All rows are made from the same 10 directions, up to rounding. Whole rows:
0.468, -0.431, -0.758, -0.276, -0.339, -0.172, -0.909, 0.904, 0.510, -1.754, 2.542, 0.301, 0.481, 0.248, -0.188, -2.879, -2.700
-1.180, -2.075, 4.714, 2.804, 3.551, 2.526, -2.947, 1.148, 2.073, 1.878, 3.225, -8.067, -0.429, -0.565, -1.472, 0.213, -0.912
0.404, -3.417, -0.463, 2.389, -1.228, 4.750, 0.143, -3.295, -1.581, -1.925, 1.270, 0.180, -2.378, 6.906, -1.089, 0.698, 2.348
-1.790, -1.213, 0.810, -1.116, 1.589, 4.635, -1.998, -0.939, -5.093, -4.415, -3.078, -0.777, -0.812, 1.233, -0.200, -1.525, 3.221
-0.520, -2.251, 0.195, -0.960, -3.246, -0.326, 2.077, 3.741, 0.596, -1.137, 0.948, -3.841, -3.012, 1.993, 1.647, -2.020, -2.316
1.158, -5.721, -3.373, 3.226, 1.829, 2.774, -3.684, -2.554, 0.658, 0.018, -1.652, 1.790, -0.405, 2.036, 1.037, -2.357, 1.315
1.519, 2.958, 3.773, -3.066, -2.912, -3.020, -2.487, 1.460, -2.929, -1.535, -0.957, 5.507, 0.385, -1.115, 6.194, -2.630, 1.434
0.566, -0.487, -3.027, 2.747, 3.748, -0.222, 1.469, 0.075, -1.521, 0.214, 2.639, -0.662, -1.810, -0.275, -4.024, -0.951, -1.316
-2.091, 1.646, -4.391, 1.262, 2.269, -2.338, 1.378, -0.223, 0.243, -0.153, 0.191, -1.309, -1.139, -0.326, -0.407, 0.351, -1.082
-0.187, -1.749, -3.247, 0.760, 0.414, 0.446, 0.134, 0.072, -1.822, -2.226, -0.031, 0.765, -2.159, 1.824, 0.128, -2.796, -0.179
0.025, -4.534, -3.710, 3.915, 2.226, 0.236, 0.081, 1.270, -0.885, 0.193, 0.475, -3.484, -4.091, 2.390, 1.697, -0.950, -1.240
1.073, -3.681, 1.568, -1.851, -3.748, 3.017, -2.565, -1.892, 0.512, -0.965, -3.552, 5.246, -0.468, 1.802, 0.233, -5.449, 4.925
-3.091, 3.058, -1.469, 0.042, -0.138, -0.620, -0.030, -3.216, 2.775, -0.060, -0.065, -0.429, 1.271, 1.374, -0.312, 2.115, 1.077

Rows cut short, each followed by the rest of it:
-0.530, -1.568, 2.149, -0.342, 0.957, 3.378, -1.999, -0.206, -1.805, -1.617, -1.178, -1.726, 0.306 => 0.316, -0.098, -0.357, 1.313
-0.029, -0.122, 0.063, 0.753, 0.977, 1.696, 1.625, 0.236, -1.014, -0.687, 2.001, -2.789, -0.052 => 1.022, -2.305, 2.311, -1.666
0.899, 1.885, -4.852, 4.095, 2.401, -2.542, 4.598, -1.639, -0.621, 2.421, 2.876, -0.171, -1.324 => 1.918, -1.623, 6.460, -1.993
-0.896, 4.953, 1.421, -1.805, -1.930, -2.952, 0.369, -0.709, -0.932, -0.974, 0.825, 3.183, -0.161 => 0.478, 1.824, -0.356, 1.468
0.734, 0.951, -4.218, 1.043, 5.786, -0.292, 0.491, -0.394, -0.094, 0.397, 1.505, 1.108, 2.710 => -5.110, -7.063, -1.228, -2.865
-0.261, -0.156, -1.854, 0.928, 1.961, 0.511, 0.301, 0.014, 1.072, 0.521, 0.044, -3.239, 2.776 => -1.040, 0.442, 5.004, -3.465
0.631, -3.172, -5.075, 6.166, 7.728, 1.913, -3.454, -1.547, -3.624, -1.586, 2.286, -2.321, -0.577 => 1.475, 1.270, 1.463, -2.738
-0.388, -2.855, 2.932, -4.404, -2.586, 4.473, -3.651, 1.813, -2.675, -5.215, -3.831, -0.334, 1.990 => -0.089, 3.533, -3.180, 0.171
0.564, 0.304, 2.615, -0.417, -0.431, -1.480, -0.058, 1.567, 0.113, 1.973, -0.726, -0.103, -0.912 => -1.721, 1.019, -0.595, 1.195
0.094, 0.132, -0.791, -0.267, -0.105, -1.965, -0.230, 0.627, 1.556, 1.181, -0.505, 1.212, -0.136 => -1.716, 0.072, -2.152, 0.004
1.020, -2.430, -0.068, 1.178, -1.349, -0.296, 0.758, 0.914, -1.771, 0.546, -1.142, 0.372, -3.603 => 2.363, 2.779, -0.518, 1.720
-3.770, 5.766, -2.730, -3.288, -0.739, 0.685, 2.441, -3.559, 1.246, -3.002, -0.608, 0.863, 4.086 => 0.042, -4.187, 3.236, -0.263
0.236, -0.479, 1.770, 0.607, 0.678, -1.754, -0.562, 2.146, 0.901, 2.254, -0.010, -1.959, -1.093 => -1.933, 1.413, -0.700, -0.177
-0.743, 2.951, -1.430, -2.827, -2.173, -3.218, 2.628, 0.825, 3.842, 1.193, -0.054, 1.665, 1.767 => -3.028, -2.758, -1.338, -1.503
0.649, 1.181, 1.518, -0.641, 0.152, -1.551, -1.775, 1.538, 0.159, -0.471, 1.878, 0.222, 1.235 => -1.603, 1.823, -1.407, -2.186
2.001, 1.055, 3.834, -1.453, 0.563, -0.272, -0.454, 4.075, -6.245, -2.793, 1.901, -0.156, -1.080 => -1.317, 2.214, -1.454, -1.753
0.507, 0.874, -0.618, 3.968, 1.590, -4.781, 2.391, 1.303, 0.552, 4.272, 3.070, -1.230, -5.130 => 0.524, 0.206, -0.167, 0.526
-1.425, -0.056, 1.442, -2.484, 1.356, 0.464, -1.135, 2.318, -0.469, -0.733, -2.589, -1.637, 0.478 => -4.328, -1.588, -3.653, 0.634
0.830, -2.219, -0.931, 0.426, 0.760, 0.576, -2.188, 0.465, -1.353, -0.729, -2.001, 0.487, 0.464 => -0.288, 3.498, -0.080, -0.413
-4.097, 1.153, -3.550, -1.731, -1.145, 0.284, 2.073, -1.103, -1.546, -3.331, -3.155, 0.063, -3.167 => 2.307, -1.024, -2.772, 3.292
2.064, 2.238, -0.329, -0.160, 0.899, -3.586, 0.946, 2.734, -3.959, -0.167, 0.501, 1.621, -0.183 => -1.998, 3.921, 1.955, -2.441
-1.289, 0.986, -3.393, 3.573, 1.782, -2.822, -1.656, -3.477, 2.716, 2.272, 0.381, 1.647, -1.036 => 1.682, 2.104, 0.440, 1.779
0.563, 1.142, -1.585, -2.088, -1.619, 1.913, 4.775, -1.064, -2.304, -0.908, -2.388, 1.568, 1.443 => 0.502, -3.168, 5.103, 0.396
-2.621, 4.598, 3.881, -2.228, -0.459, 0.179, 2.469, -0.360, 1.764, 1.034, 0.938, -3.048, 1.220 => -1.627, -4.791, 2.361, 1.252
2.180, -3.477, -2.056, 0.831, 0.195, 2.818, 0.640, -0.974, 0.534, -0.099, 0.707, 1.732, 0.749 => 0.596, -4.285, -1.287, -0.890
3.226, -3.600, -0.254, -0.790, -0.941, 4.206, -0.392, 0.170, -1.373, -1.608, -0.960, 0.410, 4.173 => 0.406, 0.907, 4.213, -3.485
1.046, 1.509, 0.787, -0.046, -3.154, -0.149, 2.379, -1.964, 1.809, 0.768, 2.978, 2.462, 0.126 => 2.922, -2.374, 1.297, 0.309
-2.357, -1.118, -3.922, 1.832, 2.744, 1.849, 0.983, -1.327, 1.113, -0.327, -0.586, -4.441, 0.408 => 0.823, -2.021, 3.115, -1.386
-1.490, 5.245, 0.941, 0.109, -0.334, -4.140, 1.395, -1.461, 0.146, 1.885, 0.513, 2.323, -1.848 => 0.033, 0.328, 0.503, 3.357
-2.265, -0.590, 0.572, -0.336, -1.886, -0.320, -0.581, 0.247, 3.863, 0.700, -0.492, -3.321, -0.310 => 1.065, 1.815, -0.194, -0.078
1.129, 1.849, 3.715, -0.820, -1.257, -2.452, 0.023, 1.153, -0.090, 1.699, 1.355, 2.656, -1.730 => -1.386, -0.649, -3.551, 2.191
3.414, -5.339, 2.596, -0.216, -1.001, 0.904, -0.902, 2.758, 1.624, 3.961, -3.439, -0.074, 0.521 => -3.267, 1.135, -0.510, 0.356
-2.186, 1.885, 0.557, 0.252, 3.084, -0.049, -2.590, -1.357, -0.750, -0.624, -0.672, 0.025, -0.119 => -1.596, -0.964, -2.432, 2.564
2.691, -5.082, -3.068, 2.003, -0.932, 0.536, 2.378, 0.867, -1.556, 1.870, -3.170, 0.754, -2.648 => 1.805, 2.216, 2.326, 0.484
-0.368, 2.369, 1.384, -0.271, -0.436, -3.963, -0.714, 1.032, 0.773, 2.027, -0.810, 0.745, -0.596 => -1.715, 3.866, 0.052, 0.902
0.199, -2.748, -1.884, -0.662, -2.995, 0.386, 1.834, 0.837, -1.041, -1.081, -2.230, 1.202, -3.225 => 2.588, 1.179, -2.330, 1.487
-0.408, -0.368, -4.861, 2.511, 3.852, 1.238, -2.949, -2.777, 0.318, -2.307, 1.979, -0.005, 3.228 => 0.871, 0.442, 1.520, -3.597
-1.828, 0.061, -3.469, -0.180, 2.495, 0.250, -0.362, 0.174, -0.396, -1.193, -2.644, -2.531, 1.962 => -1.782, 1.362, 2.663, -2.007
0.968, -1.981, 4.938, 1.789, 0.291, -2.296, -3.919, 1.352, 2.980, 4.852, -0.251, -0.123, -2.405 => -2.040, 2.749, -4.436, 3.358
0.813, 3.926, 1.537, 0.184, 0.891, -2.142, 0.089, -1.650, -2.554, 1.621, -1.435, 3.295, 0.976 => -1.024, 2.554, 4.639, 2.502
-4.903, 4.059, -0.041, -2.489, -0.671, -0.305, 0.108, -1.384, 4.638, -0.287, -1.587, -4.512, 4.010 => -1.233, 0.253, 4.309, -1.088
-0.255, -0.942, -1.707, -0.480, 0.522, -0.029, 2.481, 1.795, 0.791, 0.385, 0.090, -1.803, -0.723 => -1.716, -3.843, -1.475, -1.495
0.053, 0.860, -1.579, 0.510, -0.021, -1.188, 2.268, -0.743, -1.110, 0.831, -0.801, 1.910, -1.964 => 0.549, -1.237, 0.242, 1.983
1.754, 3.660, -2.021, -0.853, 1.708, -3.594, 2.676, 1.984, -4.576, -0.315, -0.447, 2.631, 0.806 => -3.209, 1.413, 3.270, -2.323
-0.669, 2.341, 0.965, -1.422, -2.099, -0.704, 2.596, 0.260, 1.961, 0.819, 0.646, -1.863, 1.740 => 0.055, -0.313, 4.331, -1.682
1.633, 0.460, -3.128, 1.075, 3.015, -1.771, 5.233, 0.868, 0.094, 4.425, -1.353, 0.128, 0.152 => -4.527, -6.006, 3.625, -0.698
0.417, 2.895, -1.745, 1.373, 2.386, -0.881, 1.312, -1.601, -4.057, -1.264, 1.900, 2.737, -1.168 => 0.940, -1.667, 0.881, 0.771
0.028, -1.372, -2.930, -1.417, -2.532, 2.141, 1.787, -1.313, 1.165, -1.799, -0.992, 1.212, 1.633 => 1.929, -1.665, 0.922, -1.170
1.805, -3.039, 2.282, -2.321, -2.395, 3.525, -0.819, 1.154, -1.448, -1.791, -2.004, 0.560, 1.625 => 0.148, 0.848, -0.213, -0.296
-2.572, -1.109, -0.150, 3.060, 4.252, 3.696, -5.962, -4.850, -0.469, -1.469, -1.096, -1.162, 0.769 => 2.349, 1.526, 0.252, 3.524
-1.813, -4.302, 3.756, 1.716, 2.130, 2.838, -5.107, 0.032, 3.548, 2.608, -2.504, -5.746, 0.002 => -1.216, 1.658, -1.211, 2.432
1.021, -0.229, 0.698, 0.903, 1.256, -0.541, -1.908, 0.364, -0.929, 0.208, 0.533, 0.502, 0.381 => -0.661, 2.119, -0.039, -0.554
-1.195, 0.673, 0.344, 1.739, 1.870, -0.590, -3.099, -1.811, -0.535, -0.064, -0.039, 0.744, -1.205 => 0.914, 2.178, -1.571, 2.598
-0.426, 0.166, -1.815, -0.454, -0.789, -0.459, 0.562, -0.388, 1.630, -0.058, -0.426, 0.143, 1.147 => 0.039, 0.213, 0.848, -1.183
0.323, 1.790, 0.058, -1.157, -2.120, -0.898, 3.345, -1.031, 2.530, 2.041, 0.518, 2.110, 0.450 => -0.471, -4.524, 0.460, 0.990
1.677, -0.776, 3.836, -0.817, -4.831, 0.511, 1.000, 0.144, -2.449, -0.408, -0.166, 2.844, -3.438 => 4.274, 2.781, -0.854, 3.650
0.813, -3.366, 1.423, 0.430, -3.794, 0.656, -1.308, -0.502, 5.993, 2.134, 1.319, -0.173, 0.237 => 2.128, 0.416, -2.219, -0.270
0.287, -0.036, 0.067, 2.278, -1.149, -1.198, 0.360, -1.669, 1.989, 1.838, 2.444, 0.968, -2.191 => 3.092, 0.084, -0.388, 1.372
2.762, -2.875, 2.446, 0.790, -0.042, 2.113, -2.019, 1.110, -2.477, -1.034, 1.544, 0.510, -0.330 => 1.122, 1.538, -1.171, -0.793
1.418, -3.823, -3.183, 4.328, 2.828, -1.004, 0.737, 1.255, -2.253, 1.817, -0.206, -1.222, -4.651 => 1.203, 1.589, -0.337, 0.214
0.869, 1.411, 3.069, 0.140, -1.229, -1.262, -0.902, 0.502, -4.314, -1.681, 1.883, 3.096, -3.978 => 2.564, 2.565, -3.733, 2.968
0.865, -0.623, -0.215, 0.725, 1.303, -1.552, -1.032, 1.781, 0.449, 0.674, 1.372, -0.362, -0.235 => -1.830, 0.472, -2.200, -1.881
2.140, 0.274, -1.398, 3.572, 2.742, -0.584, 0.074, -3.230, -0.166, 2.842, 1.782, 3.860, -0.391 => 0.403, -2.925, 1.055, 1.912
0.894, 3.931, 1.978, 0.380, 0.908, -0.668, 0.087, -0.606, -5.173, -2.340, 3.335, 2.085, -0.592 => 1.743, 1.159, 1.675, 0.108
-0.386, 0.406, -1.278, 2.613, 3.304, 0.764, -6.795, -4.786, 2.473, -0.895, 2.416, 3.051, 3.528 => 0.630, 0.993, -2.162, 0.015
